The rows of a group lie close to one hidden flat surface of 9 dimensions, which may be shifted away from zero. Surfaces can cross.
In the rows, 128 means zero.
Known rows, each followed by its group:
[147 119 142  58  90  73 109 119 122 114 110 115 128 119 111  96]
z981
[145  96 119 111 149 144 113 137 158 176 113 114 126 157 189 123]
z371
[179 125 138 160  75  95 103 112  80 156 106  96 177 137 110 170]
z121
[160  85 159 144 113 155 122 128 138 122 141 160 144 125 101 165]
z981
[129  81 147 136 120 162 131 102 139 146 134 138 122 162  76  82]
z371
[206 122 141  89 126 148 117 183 144 192 134  99 205 137 138 156]
z236
[121 143 123 115 133 100 161 132 120 107 132 127 138  73 134 158]
z371
[108 179 120 100 131 159 164 116 109 122 101 104 173 152 181 131]
z26
[121 141 141 144  79  56 136  96 145  91 158 114 156  83  94 133]
z981
[121 119 156 162  90 115 154 101 131 115  99 168 139 112 154  82]
z26
[114 116 180 132 109  32 104 108 158  96 179 119 100 102  75 184]
z981
[152 144 137 161 150  78 111 122 168 163 202 120 141  66  97 140]
z981
[132  89 121 152 106 121 131 149 142 147  80 140 137 140 164  80]
z26
[147 147 161 113 145 121  61 214 163 219 124  84 144 235 174 117]
z26
[143 167 128 137 132 125 101 143 125 144 141  99 150 160 153 179]
z121
[123  85 101 122 132 160 153 108 118 113 105 144 110 100 119 103]
z981
[132  89 102 123 137 166 125 166 168 178  96 109 147 176 195  94]
z121
[105 149 139 165 110 134 156 136 110 105 123 129 154 128 111 126]
z371
[136 113 139 169 129 131 127 136 143 125 141 158 119 105 113 118]
z236
[128 163 167  95 123  96 164 117 114 133 118 122 158  99 158 141]
z26
[136 122 119 135 106 162 126 100 143 125 129 140 136 151 147 113]
z26
[142 117 149 142 122 109 119 110 149 142 148 133 131 124 130 138]
z236
[155 169 145 147  65 127 144 116 141 132 113 119 223 145 160 116]
z26
[125 163 164 147 118 153  92 131 159 167 146 129 153 225 174  98]
z26
[136 147 100 120 120 100 121 122 146  98 175 112 137 100  96 144]
z981
[103 126 135  94  73  69 110  96 128  33 155 117 107 133  92 185]
z981
[121 137 142 187 121 129 112 128 141 120 143 152 119 134 136 130]
z236
[160 130  87 162 139 172  82 146 175 168 164 115 151 170 156 125]
z26
[ 91 131 123 182 156 152 138 134 154 112 144 173  96 114 166 135]
z236
[155 141 106  68 151 156 129 130  94  88  99 158  95  81 204 190]
z981
[122 129 130 139 138 115 126 165 131 112 150 130 125 118  99 192]
z981
[151  72 100 121 111 193 131 120 133 103 129 143 130 136 117 136]
z371
[109 123 114  89 147  71 128 168 142 158 123  92 107 110  98  71]
z981
[176  59  60 113  76 168 115 109  76 112  60 124 131 142 105  97]
z121
[166 120 131 110 188 159  94 146 157 195 162 133 106 125 143 119]
z981
[172 141 195 188  83 112  91  98 131 129 146 157 155 128 134 170]
z236
[160  94 129 113 114 143 140 111 126 127 127 135 147 101 132 155]
z236
[134  66 152  86 107 135 123 127 172 155 130 107 141 180  96  83]
z371
[126 129  94 127 105 163 115 134 110  87 110 142 115 151 116 114]
z121
[135 120 127 136 106 126 129 151 139 133 121 132 148 134 141 117]
z121
[170  69 118 125 112 126 107  93  90  93 106 184  63  59  76 110]
z236
[133  87 136 151  61 102 136 122 168  91 150 144 157 106  70  89]
z121
[137 122 132 122 120 113 121 135 149 100 151 144 122  94 115 147]
z121
[160  97 101 141  83 171 128 131 128  78 122 144 153 120 107 149]
z371
[117  76 132 166 135 189 153 106 114 111 101 187 105 108 148 131]
z236
[124 125 150 125 150 151 157 118 135 136 138 139 143 129 119 139]
z371
[125  81 156 159 112 162 125 105 135 173 101 137 135 183 148 109]
z121
[140 119 162 122 143 146 110 100 151 164 152 141 115 146 139 116]
z26
[138 121  84 161 130  98 112 106 174 154 169 118 129 100 112  69]
z26
[133 116 108 127 100 132 137 131 125 102 120 127 141 126 111 124]
z371
[ 86 175 148 154 140  80 133 167 146 129 129 126 132 134 141 103]
z121
[ 83 127  86  68  91 112 165  82 128 117  96  72 154 164  76   4]
z26
[159 106 127 116 159 216 116 128 157 150 161 141 139 161 149 167]
z371
[ 91 154  97 162 121 130 168 182 138 123  88 127 168 139 196 126]
z121
[143 129 121 127 116 159 111 132 147 122 139 123 143 176 129 128]
z371
[109 121 106 158 137 140 153 145 125 100 125 151 119  89 129 126]
z236
[118 163 173 128 152 114 127  98 137 145 153 130 131 133 136 137]
z371
[139  96 117 118 141 142 126 117 112 151  98 136 101 130 146 104]
z236
[149  66 124 162  93 152 141  91  83  93  97 176 114  93  90 121]
z236
[115 126 138 153 109 103 129 110 111 131 125 108 130 146  97 114]
z121

New rows, each followed by its group:
[103 130 120 136 144 131 150 149 156 128 127 124 139 132 177 149]
z121
[122 105  66 114  93 137 135 157 162  80 126 122 142 134 101  84]
z121
[112 112 149 129 167 147 120 134 134 113 131 151  84 139 158 197]
z981
[138 156 132 126 126 106 105 170 133 146 118 114 140 142 137 103]
z121
[168  83  96 121 161 166 121 160 143 165 155 127 125  96  67  87]
z981
[124 151 115 148 151 173 131 157 147 115 151 158 133 120 177 167]
z236
[133 110 131  75 139 133 110 179 113  98 111 130  94 139 119 178]
z981
[118 132 115 111 143 129 130 158 115 115 109 129 110 114 145 154]
z981
[157  90  86 107  83 151 125 186 155  96 100 154 138 120 124  46]
z121
[103 122  58 117 135 127 123  96 158 116 144 105 104 132  92  55]
z26
[118 137 121  84 111 105 151  88 126 112 127 112 131 116  91  83]
z26
[123 126 114 108 142 132 118 173 119 119 132 115 112 130 105 138]
z981
[147 102 117 103 131 162 108 157 126 104 133 130 120 146  93 144]
z981
[160 110 104  88  99 111 107 111 103 112 116 110 123 110  97 126]
z236
[147  50 206 153 137 132 110 119 151 141 169 162 100 133  78 174]
z981
[114 130 139 140 132 112 144 159 175 126 141 141 144 112 162 136]
z121
[135 146 128 119 125 115 120 127 192 103 206 113 158 112 112 168]
z236
[124 118 113 135 161 149 121 154 130 148 113 141  92 126 152  97]
z236
[129 108 166 106 122 109 112 110 149 148 136 136 109 129 114  95]
z26
[118 115  94 149  99 143 145 109 102 103 101 125 144 148 126 140]
z121
[102 114 127 112 140 142 147 116 139 135 129 122 122 150 105  98]
z371
[144 131 155 128 134  77 135 209 131 169 121 105 151  97  96 122]
z981
[163 122 149 167  90 163 101 104 130 104 148 161 142 149 125 167]
z236
[ 93  84 124  97 145 107 137 111 129 100 127 137  60 111 105 127]
z981
[100 165 178 155 158  90 113 136 133 160 139 126 114 145 141 133]
z121
[ 98 124 100 167 145 141 163 144 130 127 128 124 139 121 119 115]
z981
[144 133 122 126 153 168 100 129 100 181 101 102 126 190 182 168]
z121
[144 111 111 111 148 177 121 161 116 117 123 139 113 124 119 156]
z981
[ 55 148  37 148  82 147 179 149 118  33  87 127 133 147 101  80]
z121
[128 114 126 151 108  79 160 126  97 145  95 110 154  83 118 112]
z236
[133 136  76 112  89 178 126  94 103  58 124 120 143 160 131 172]
z236
[149 129  93  90 146 128  97 179 135 155 126  89 128 147 144 150]
z26
[127 144 104 116 167  94 132 186 119 124 141 116 121  67 113 161]
z981
[110 157 133 147 133 175 138  99 116 105 147 139 133 166 101 122]
z371
[142 110 134  75  81 104 134  86 122  95 131 119 136 106  71 110]
z26
[148 100 142 149 135 146  90 130 152 152 147 150 110 140  99  94]
z236
[171 128  86 104 157 147  66 189 110 139 121 135  80 123 104  94]
z236
[110 139 117 130 131 139  99  96 123 122 118 129  95 167 166 120]
z236
[117 118 189  51  97   8 107 117 128 111 105 115  93 115 141 146]
z981
[137  92 165 157  91 100 132  62 131 121 136 151 128 112 103 133]
z236
[147 121  33 136  78 111  97 198 144 137 101  73 170 168 127  82]
z26
[214 155  36 106 191 205 112 175 140 156 178 136 147  46 117 109]
z981
[157 150 123 147 130 129 133 194 132 142 139 127 168 102 119 140]
z236
[130 135 163 173 131  88  96 120 128 146 128 161  91 106 147 116]
z236
[122  94 163 121 143 192 169 162 151 178  87 135 173 173 206 142]
z371
[125 114 157 158 143  94 128 143 147 168 134 138 125 106 123  99]
z236
[185  90 188  52 148  96  90 139 128 176 112 147  84 101 165 125]
z981
[142 131 116 113 130 121 118 126 126 124 127 124 129 109 145 144]
z236
[170 115 123 152  74 160 110 120 108 106 106 133 170 151 127 159]
z121
[128 100 141 146 160 146 125  94 143 117 159 161  92 113 148 191]
z981
[111 105  84 132 131 171 138 112 115 117 101 110 128 165 150 146]
z121
[141 118  76 143 121 168 109 155  92 105  97 146 112 133 111 106]
z236
[135 185 109 107  79  59 143 148 132 136 121  73 211 113 121  84]
z26
[ 97 115 140 115 145  82 118 120 146 135 146 117  94 140 118 126]
z981
[125 104 196 136 125  93 113 132 152 174 135 123 130 165 140 118]
z981
[145 137 147 210  91 140 100 140 121 110 143 175 141 125 104 133]
z236
[ 76 158 113 181 128 152 151 110 113 122 115 113 145 194 153 164]
z121
[105 155 116 120 151 117 129 167 125 134 116 112 125 133 160 145]
z981
[160 109 103 138  76 105 117 138 149 136 113 111 170 134 124  83]
z26
[ 87 188 135 112 134 116 123 132 138 126 126 107 130 169 144 100]
z26
[124  90 110 144 146 159 145 108 135 140 129 149 114 111 124 106]
z981
[140 151  72 127  82 124 109 125 139  74 159 119 151 124 100 134]
z26
[102 146 134 182 127  97 124 151 145 136 143 133 132 127 116 106]
z236
[116  90 139  58 144 165 128  90 167 145 141 106 114 174 137 117]
z371
[140  96  90  98  98 101 164  88 101  77 113 111 139  73  92 142]
z236
[163 109  67 129 103 179 128 161  92  71 113 139 142 109  72 125]
z236
[163  94  46  76 122 137 145 177  88 116  88  97 134  87  60  84]
z236
[134 136  62 158  81 166 141 107 146 108 122 120 173 149 142  77]
z26
[161 114  95 102 135 134 106 152  95 164  75 122 113 128 157 106]
z121
[177 142 133 135  64 118  99 100 121  93 155 113 173 142  91 167]
z236
[120 105 137  97 137 149 115 129 127 116 112 134  96 155 147 154]
z981
[114 138 127 138 141 154 131 144 132 148 103 141 129 158 199 127]
z26
[169 115 157 135 123 101 115 157 112 176  86 144 131  96 168 109]
z121
[182 139  39 122 174 142  52 157 152 153 161 109  99 124 176 159]
z371
[124  97 133 148 117 100 144  86 134 105 122 171  95  71 115  87]
z26
[152 131 152 161 164 160 139 176 132 153 133 147 142 120 163 188]
z981
[103  99 132 149 112 188 169 157  85  58  82 165 125 145 151 223]
z981
[185 137 186 181  93 123 120 152  86 153  70 176 165  94 185 147]
z121
[159 119 187  30  71 105 114 118 114 128 111  90 165 180  80 111]
z26
[118 131 146  95 129 144 112  94 155 145 150 117 118 172 104  73]
z26
[116 170 114 136 138 143 122 105 151 121 154 123 140 134 146 120]
z26
[102 114 141 148  98 101 129 124 142 103 147 116 134 154  78 132]
z981
[121 101 130 125 131 123 163 112 137 151 117 120 143 117 142 125]
z236
[111 133 186 108 121  51 121 129 127  90 135 132  93 115 152 220]
z981
[ 82 114 141  65 139  58  97 149 136 106 136  95  64 161  91 136]
z981
[147 175  55  50 107 128 121 133 129 127 153  36 194 153  94 136]
z26
